The same things were measured in two ways. Each way mixes the same 8 hidden numbers, adds some noise and spreads widely along 5 directions of its own, which tell nothing about the thing.
In the rows, 128 means zero.
Some things both ways: the first way, then the second way.
[ 92 134 119 141 148 178 109  96 182 129 154 111 134 169 101 125]
[ 90 103 123 161  69  71 145 150 181 166 130  96 177 167 125  82 147]

[110  86 121 147 216 159 137 135 108 183 113 157 138 179 141 102]
[ 97  95 159 216 107 169 101 100 167 107  78 211 179 153 158 159 123]

[128 151  93 118 123 117  79 176  59 190 133 128  90  97  54 107]
[119  85 185 157 138 109 152  92 156 131 134 140 154 134 134 126 130]

[177 100 171 105 130  76 144 149 111 154 141 142 130 123 112 102]
[ 67 168 159 106 145 129 125 157 167 132 134 133  95 104 101  95 168]

[ 81 115 104 144  67 144  91  78  91 135 161 130 150 139  98 118]
[ 92  97 184  93 130 187  98 179 136 126 116  93 105 117  86  82 126]

[116 114  90 126  68 134 115  58  74 148 160  94 109 109  98 123]
[123  81 138 133 117 131 166 117 167 147 111 113 122 132  96 139 120]

[104 123 156 122 109 119 109  84 158 111  86 161 175 157 137 135]
[132 105  79 161  66 154  91 117 131 148 134 149 137 122 144 129 130]

[115  96 142 145 155 104 159 132 123 165 117 137 139 120 123 108]
[127  78 145 207 140 143 120 106 138  63 120 168 166 164 170 161 122]

[105 140 138  85  78 111 118 112 179  97 128  73 125 132 126 104]
[102  92 161 193 167  65 137 181 177  92 133 110 115 112 164  83 163]

[182 152 131 132 176 106 162 164  93 150  99 130  99 119 163 146]
[ 81 161 132  85 106 163 109 109 128 141 118 134 120 133 103 135 134]

[130 117 174 147  82 117 145 175 121 118  98 122 111 156 165 139]
[157  96 144 128 114 143  98  97  88 119 133 129 194 174 148 122 110]

[ 78 178  92 136 102 162  89 158 133 126 145  85 150 118  98 127]
[116 124 159 130 132  85 121 104  92 142 135 114 155 164 141 107 114]

[133 211  71 123  88 128  79 158 110 136 182  83 119  63  60 138]
[114 159 137  61 177  56 199 141 196 118 116  83  83 105 107 137 134]

[144  82 206 146  85 114 129 118 143 124 198 193 176 143 113 108]
[153 162 125  97 128 131 132 114 147 111 182 118 141 146 120 127 134]

[113 146  81 138 174 133  80 108 149 172 108 166 162 106 100 136]
[130  94 112 177 120 187 109 121 135  98 141 176 123 121 131 149 138]

[129 103  99 128 157 132 148  86  99 169 141  94 133 125 101 111]
[108  97 152 139 162 121 151 118 165  84 116 125 104 106 141 149 143]

[159  93 167 126 132 166 139 109 130 130 160 134 130 175 152 120]
[136 136 155 113 145 137 133 103 153 128 128 140 125 121 122 138 133]

[100 162 164 119 125 110 107 169 137 115  90 154 163 147 129 119]
[106 128 152 130 123 189  47 117  81 105 111 163 131 121 157 126 120]

[ 84 135 137 118  99 152  98 111 107 120 171 138 130 156 113  89]
[127 155 161 108 131 112 115 101 145 142 143 104 117 119 140 117 142]

[142 106 164  96 105 106 116  89 121 114 154 148 170 170 112 102]
[ 73 160 186  49 121 166  63 154  95 139 219  72  80  76 104  38 174]

[139 161 186 112 153 138 106 174 175 112  74 177 142 157 166 135]
[116 134 148 157 122 120  87 137 134 129 155 123 118 114 156  93 146]

[107  91 142 147 114 153 125  91 139 123 224 134 158 184 111  95]
[120 165 137  78 112 176 104 105 132 129 124 156 164 153 108 134 130]

[177 152 147 120 158  84 149 155  96 142  97 160 141  95 160 137]
[ 79 108 164 189 127 166 108 135 151  78 139 168 125 136 139 139 113]

[ 83 107 114  94  48 113 126  94 102 127 105  75  88 112 152  96]
[152 133 135 141 160 137 104  81  66 171 127 132  97 127 125 125 155]

Other things, the second way, with their names:
(48): [ 96 145 135 106 145 131 119 143 119 138  64 132 127 155 109 123 127]
(31): [118 134 125 102  78 139 100  91 114 175 133 133 165 143 120 114 128]
(261): [113 123 137 120  93  90 153 139 143 169 207  50 121 153  92  71 150]
(250): [100 100 156 170 138 118 136 138 140 144 154 116 105 122 113  92 161]
(589): [ 91 120 127 161 151 103 137 168 190  92  52 140 107 120 151 142 134]
(494): [118 120 122 148 137 139 127 108 130 136  93 145 113 133 125 148 139]
(56): [133 122 101 159 146 101 172 177 239 114 107 117  90  98 123 128 174]
(160): [192 141 130  80 117 146 121  40  70 131 239  76 139 159 124 139 129]
(146): [125 176 125 106  98 164  66  75  75 155 158 141 156 155 134 116 155]
(170): [131  65 132 186 100 172 107  88 132 127  74 194 177 149 147 165 107]
(32): [124 178  91 100 111 145 104 105 117 134 116 144 150 163 124 142 149]
(577): [131 142 141 127 167 147 116 148 158  90 124 144 113 114 131 122 158]
(462): [100 140 139 143  69  69 124  99 151 164 152 131 188 162 152 104 110]
(487): [ 86 111 204  97 137 160  93 179 123 128 145  97 109 115  96  60 125]
(51): [102 115 174 151 150 148 109 159 115 111 181  88  78 123 110  86 142]
(377): [ 91  65 166 184 127 154 112 107 117  93 109 159 121 129 152 153  87]
(12): [ 81 112 139 138  84 103 150 138 208 136  97 131 173 148 126 122 124]
(298): [ 86 153 128 105  74  37 175 120 201 158 162  61 149 151 127 104 132]
(283): [ 93  83 147 168 103 151 101 178 131 126 139 128 141 144 116  80 128]
(234): [113 113 152  99 116 101 135 129 143 123 131  89 145 146 130 115 104]
(7): [125 168  92  52 106  97 148 140 175 117 168  72 104 111 120 123 135]
(588): [138 122 129 145 138 159 115 116 167 101 145 149 100  86 144 142 156]
(334): [ 93 109 175 139 150 130 130 133 124 118 171 114  90 113 113 105 135]
(120): [124 115 152 108 142 141 111 110 114 111  91 137 130 133 140 147  96]
(118): [102 108 112 163  80  72 140 136 165 153 162 106 131 126 140 101 131]
(101): [121 119 131  78 119 148 126 137 151 115 124 101 106 109 115 131 110]
(233): [ 87 140 124 113  88 127 117 164 162 134 130 140 156 142 112  95 122]
(560): [ 87  85 142 149 118  91 164 142 173 123 129 102 117 125 124 119 127]
(63): [151 130 104 173 163 121 167  98 198 114  83 176  87 102 140 193 144]
(256): [128 103 134 146 101 177  60  73  31 129 135 147 153 166 152 138 102]
(27): [156  79 130 148 123 154 140 101 116 123 141 118 134 160 112 148 105]
(157): [119 152 144  69 140 193  88 134 146  99 137 117  69  73 120 130 145]
(388): [109 179 134  98 175  66 157 128 166 133 130 128  85  94 131 121 155]
(368): [ 99 116 151 109 118 128 129  88 109 149 142 136 138 130 117 122 134]
(44): [ 98 137 152  86 129 166 108  94 133  99 163 127  96  91 131 140 143]
(197): [127 112 134 134 168 185  84 129 126  50 108 151 103  99 164 154 150]
(545): [103 128 139 163 100 117 108 109 133 168 151 131 136 135 132  98 156]
(297): [177 151  59 113 125 155 138  67 161 121  66 147 102 124 142 221 126]
(36): [ 90 128 166 153 128  73 131  96 133 149 137 135 135 125 155 114 129]
(357): [130  77 117 146 133 146 145 145 172  96 103 122 105 116 128 150 126]
(586): [ 99 146 169  93 112 148 114 103 118 145 134 110 137 159 105 122 106]
(325): [110 150 186  73 140 193  68 163  94 134 171 109 110 118  89  61 140]
(356): [118 154 128 105 121 146 117  98 134 102 104 151 158 162 135 162 106]
(77): [ 95 144 144 144 101 142 109 139 135 168 165 123 140 150  96  77 167]
(178): [102  87 135 164 146 148 140 126 160  89  39 154 130 150 137 176 116]
(287): [122 144  98  79 121  23 184 136 156 173 142  40 107 135 113  99 141]
(430): [ 99 123 137 124  73  97  88  98  83 148 188 115 179 152 157  85 117]
(507): [114 155 139  64 143 187  99 146 136 119  73 174 118 110 101 138 107]
(26): [155 150 149  73 203 107 168 110 131  81 148  84  73 120 121 158 118]
(543): [121 100 155 137 157 216  78 131 131  67  58 201 143 121 144 162 113]
(155): [138 107 125 143 152 106 144 118 114 140 152 105 105 129 120 113 157]

Some of these things the first way, each followed by its name:
[ 94 128 122 141 115  90 152 135  84 164 115 103 100  83  91 108]
(178)
[114 165  34 122 171 189  92  92 130 152 165  63 138 141  86 132]
(368)
[169 161 111 105 137 132 117 115 120 138 124 113 134  98 126 143]
(334)
[170 120 173 127  80 113 180 125  67 103 147 108  99 137 195 128]
(586)
[129 152 116 154 131 124 149 159  99 128 146 118 129 128 163 132]
(356)
[126 140 141  83  82  97 113  95 126 124 146 119  92  93 111  93]
(63)
[132 158 130 121  64 106  80 168 106 119 131 156 126 122 147 131]
(325)
[151 126 142 141 157 142 143 138 114 142 142 125 122 162 123 131]
(12)
[110 223  76 110 143 152  89 118 117 121 112  98 150  93 100 145]
(377)
[ 90 138  67 151  70 133 121 107  91 142 126  65 139  95 114 145]
(287)
[145 122  68 178 118 100 147 132  45 155  99 131 163 116 189 171]
(7)
[114  91 124 113 102 127 133  71 137 125 166 116 109 152 152  95]
(77)
[113  96 120 156 151 169 122  63 145 156 124 142 176 143 109 145]
(357)
[ 80 123 121 132 112 117 137 114 127 133 122  99 156 126 120 109]
(589)
[149  84 144 130 145 130 126 148 119 173 141 133 190 137  97 115]
(388)
[153 191  68 147 107 117  90 219  70 141  80 122 130 114 178 175]
(507)
[143 214  94 141 200 175  96 191 168 124  77 117 167 158 148 178]
(430)
[ 95 172 113 129  65 126 103 144  93 112 134  95 141 117 115 128]
(120)
[112 139  82 152  79 131 115  99  79 145 116 118 114  84 144 152]
(27)
[139 154  91 108 169 135 119  80 111 139 168 118 145 137 102 112]
(44)
[103  95 168 130 143 163 117  93 155 141 133 137 151 180  85 109]
(170)
[128 132 121 157 146 195 115  79 147 128 184 155 133 147 149 139]
(160)
[129 115 188 120  51  80 172 150 123 110 129  82 109 112 137 112]
(48)
[ 37 176 100 118  43  89  97 108  97 107 129  99 146  91  92 100]
(256)
[116 156  99 106 148 134  80 104 139 138 131 151 126 135 117 113]
(588)
